There are 3 ways to turn a row about zero (a turn may also mirror it). The second row of each pair is the first, turned, with some noise. The first 27 pairs use one turn. New pairs use 2 turns, one after the other, and a turn may come again.
Some pairs, each with its turns in order after it:
-.17,.24,-.39,.41,.35,.33,.24,-.44
-.01,-.51,.36,-.16,-.56,-.37,.05,-.17	Q_618

-.01,-.12,.06,-.20,.28,.14,.41,-.14
-.09,.14,.39,-.16,.14,-.18,.25,-.16	Q_835

-.07,.43,.05,-.22,-.15,.16,-.32,-.09
.51,-.13,.12,.21,-.17,.04,-.20,.10	Q_835

.23,.34,.22,.37,-.39,-.18,-.13,.16
.09,.13,-.33,.33,.20,.44,-.26,.26	Q_835

-.22,.23,-.46,-.05,-.30,-.23,-.40,.32
.03,-.41,-.31,.17,-.54,.23,.02,.28	Q_835

.33,.33,.39,-.06,-.32,-.27,.06,.17
.33,.46,.31,.27,.20,.20,.01,.06	Q_799

.34,.25,-.06,-.29,-.26,-.08,-.15,-.44
.20,-.41,-.12,-.12,.00,.51,-.01,.26	Q_618

.19,-.21,-.15,-.34,-.42,.17,-.32,.17
-.05,.10,.17,.35,-.11,-.44,.02,-.42	Q_799

.23,.07,.45,.24,-.22,-.21,.31,-.34
-.52,-.24,.07,.29,-.04,.35,.23,.07	Q_618

-.01,.26,.11,.26,-.38,-.23,.12,.25
-.26,.04,.09,-.03,.30,-.04,.43,.25	Q_618

.19,-.41,-.40,-.10,-.25,-.46,.02,-.14
-.49,.29,-.16,.28,-.12,.22,.11,-.40	Q_799

.15,-.35,-.40,.31,-.44,-.04,.03,.38
-.50,-.49,-.40,.07,.16,.24,.07,.05	Q_835

.21,.33,.46,.26,.04,-.36,-.37,.26
-.21,.52,.23,-.04,-.04,.33,.23,.46	Q_618

-.27,.21,.07,-.18,.10,.22,-.36,.46
-.05,-.08,.45,-.12,.13,-.52,-.19,.18	Q_799

-.30,.25,-.31,-.22,.37,-.01,-.38,.40
.03,-.11,.11,-.05,-.81,.11,-.12,-.09	Q_835

.30,-.09,.19,.04,-.07,-.26,.41,.10
.10,.43,-.28,.16,.16,.22,.05,.09	Q_799

-.14,.09,.06,.36,.44,-.44,.45,.31
-.50,.63,-.01,.01,-.22,.23,.27,-.01	Q_835

-.31,.24,.39,.24,-.12,.43,.18,-.20
.09,.24,.27,.58,.23,-.23,-.18,-.15	Q_835

-.42,.16,.03,.08,.46,-.39,.36,-.38
.03,.64,.06,.07,-.22,-.28,.55,-.02	Q_835

-.15,-.45,-.40,-.38,.37,-.46,-.29,.13
.13,.38,-.70,-.41,-.20,-.10,-.32,-.15	Q_618

.09,.26,-.17,.03,-.01,.05,.28,-.43
.20,-.26,-.16,.01,-.03,.42,-.18,-.18	Q_799

.28,.10,.05,.21,-.01,.29,-.24,-.25
.23,-.12,.23,.21,-.31,.23,.12,.13	Q_618

-.30,-.09,-.03,.06,-.19,.03,-.31,-.19
-.11,-.09,.22,-.15,-.41,-.07,.09,-.15	Q_799

-.22,.41,.24,-.33,-.12,-.16,.21,.03
-.27,-.12,.20,-.30,.47,.20,-.15,.05	Q_618

.13,-.43,-.02,-.07,.35,-.40,.35,.21
-.39,.36,-.49,-.07,.34,.04,.10,.13	Q_799

-.16,-.33,.40,.19,-.33,.22,.02,.43
.17,.39,-.01,.07,-.35,-.47,.07,.35	Q_799

.43,.18,.43,-.19,-.41,.16,-.20,-.30
.16,-.19,.14,.35,.16,.70,.06,.22	Q_618

New pairs. What belongs after each?
.39,.09,.18,.00,.08,-.21,.37,-.21
.16,-.51,-.23,.17,.21,-.05,-.07,.06	Q_799 Q_799

-.06,.23,.21,-.23,-.09,.08,-.25,-.34
.04,.07,-.20,-.31,.17,.37,-.19,.04	Q_835 Q_835

.15,-.21,-.46,-.22,.13,-.45,-.08,-.42
.12,-.41,.24,-.12,-.16,-.07,-.08,-.63	Q_799 Q_618

-.41,.11,-.14,.32,.11,.29,-.23,.43
.28,.49,.11,-.12,.15,.28,.08,.44	Q_618 Q_835

.25,-.37,.39,-.34,.32,.18,.37,.30
-.10,.32,.31,-.23,.22,.46,-.45,-.30	Q_835 Q_618

.28,.12,.10,-.32,-.34,.27,-.39,.45
-.59,.24,.06,.03,-.34,.34,.26,.25	Q_799 Q_618

-.07,-.40,-.11,.17,-.31,.11,.32,-.09
-.25,-.05,-.38,-.07,-.22,.38,.09,.03	Q_618 Q_799

-.42,-.32,.43,-.30,-.42,.10,-.44,.10
-.61,.41,.41,.13,.04,-.21,.33,.21	Q_835 Q_799

.37,.12,.00,-.21,-.30,-.11,.20,.16
-.35,-.13,-.16,.04,.11,-.28,-.03,.36	Q_618 Q_799

.35,-.09,.26,-.07,.26,.11,-.13,.27
.11,-.16,.33,-.22,.09,-.27,.07,-.28	Q_835 Q_799

.27,-.06,.46,.06,.23,-.04,.09,-.07
.07,-.05,-.28,.16,.43,.05,-.20,.08	Q_799 Q_799

-.27,-.42,.10,-.44,-.24,-.03,.42,-.01
.25,-.34,-.01,-.60,.01,.29,.09,.25	Q_799 Q_618

-.20,.45,-.02,.41,-.15,-.14,-.21,-.17
.39,.40,-.25,-.18,.07,-.12,-.29,-.06	Q_618 Q_799

.02,.32,.45,.29,.15,-.36,.28,-.08
-.20,.10,.32,.47,-.21,-.38,-.14,.16	Q_618 Q_835

.24,.38,-.08,.11,.00,.05,-.12,.46
-.20,.54,.16,.16,-.22,-.13,.08,.09	Q_799 Q_618

-.35,.36,.17,-.15,.24,-.09,.18,-.03
.07,.24,.02,.32,.24,.33,-.15,.22	Q_835 Q_835

-.04,.14,-.35,.11,-.17,.27,.14,-.17
.06,-.07,-.43,.00,-.17,.20,.20,.09	Q_835 Q_799

-.29,.37,.10,.12,-.31,-.38,-.21,.44
-.32,-.39,-.18,.46,-.13,.29,-.35,-.08	Q_835 Q_835

-.39,-.06,-.43,.06,.28,.04,.12,-.37
.06,-.23,-.51,-.04,.10,.45,.02,-.23	Q_618 Q_618

.23,-.44,.43,-.34,-.33,-.10,.09,.32
.08,.69,.02,-.18,.18,-.08,-.42,-.17	Q_835 Q_618

.09,-.01,-.37,.44,-.27,.36,.26,.36
-.28,.47,-.23,.08,.14,.44,.13,.38	Q_618 Q_799

-.03,-.12,-.32,-.05,-.07,-.04,.01,.38
-.03,.12,-.30,.23,-.31,-.11,-.05,.11	Q_799 Q_835

.39,.16,.44,.41,.39,-.07,.14,-.10
-.26,.01,-.04,.65,-.01,-.14,-.37,.26	Q_618 Q_835

.07,-.33,.16,.08,.29,-.38,-.36,-.04
-.18,.19,.52,.20,-.04,-.09,.35,.07	Q_799 Q_835

.34,.28,-.39,-.01,-.20,-.25,-.16,.00
.32,-.26,-.10,.38,.02,-.36,-.14,.06	Q_835 Q_618

.27,-.02,-.31,-.39,-.29,-.16,.33,.42
-.71,-.16,-.09,.09,.35,-.13,-.01,.21	Q_618 Q_799

-.09,.31,.40,.46,-.36,.25,.34,.40
.14,.23,-.15,-.51,.16,.23,.09,.66	Q_618 Q_799

.16,-.43,.24,-.44,-.41,.01,-.09,.16
.06,.66,-.27,-.04,.10,-.05,-.36,-.14	Q_835 Q_618

.20,-.17,-.28,.25,.41,-.22,.16,-.30
-.13,-.43,-.25,.22,.01,-.12,.17,.40	Q_618 Q_835

.09,-.23,.40,-.34,.02,.24,.36,.20
.10,.29,-.41,.06,-.28,-.17,-.23,-.36	Q_618 Q_835

-.14,.23,-.43,.33,-.19,.36,.34,.20
-.36,.44,-.11,-.41,.13,-.04,.20,.39	Q_618 Q_835

.29,-.39,-.24,.41,.10,.08,-.19,.39
-.29,-.36,.01,-.34,-.35,-.16,-.15,-.42	Q_835 Q_799

-.27,-.41,-.31,.38,.40,-.35,.04,.33
.03,-.38,-.02,-.56,.41,-.14,.28,-.39	Q_835 Q_618

-.24,.13,-.44,-.33,-.43,.33,.00,.13
-.15,.06,-.40,.16,-.39,.08,-.49,.24	Q_618 Q_618

-.18,.34,.15,-.18,.16,.43,.20,-.04
.23,.20,-.38,.13,-.14,.22,-.25,.25	Q_799 Q_618

.46,.35,.28,.33,-.45,.26,-.09,.12
.27,.20,-.32,.10,.09,-.15,.02,.74	Q_618 Q_799

-.15,-.27,.20,.00,.30,-.40,.44,.18
-.25,-.02,.31,-.42,.47,-.09,-.12,-.10	Q_835 Q_618

.43,.29,.31,.22,.29,-.41,.45,.34
.23,-.18,.85,-.16,.26,-.14,-.30,.04	Q_835 Q_618

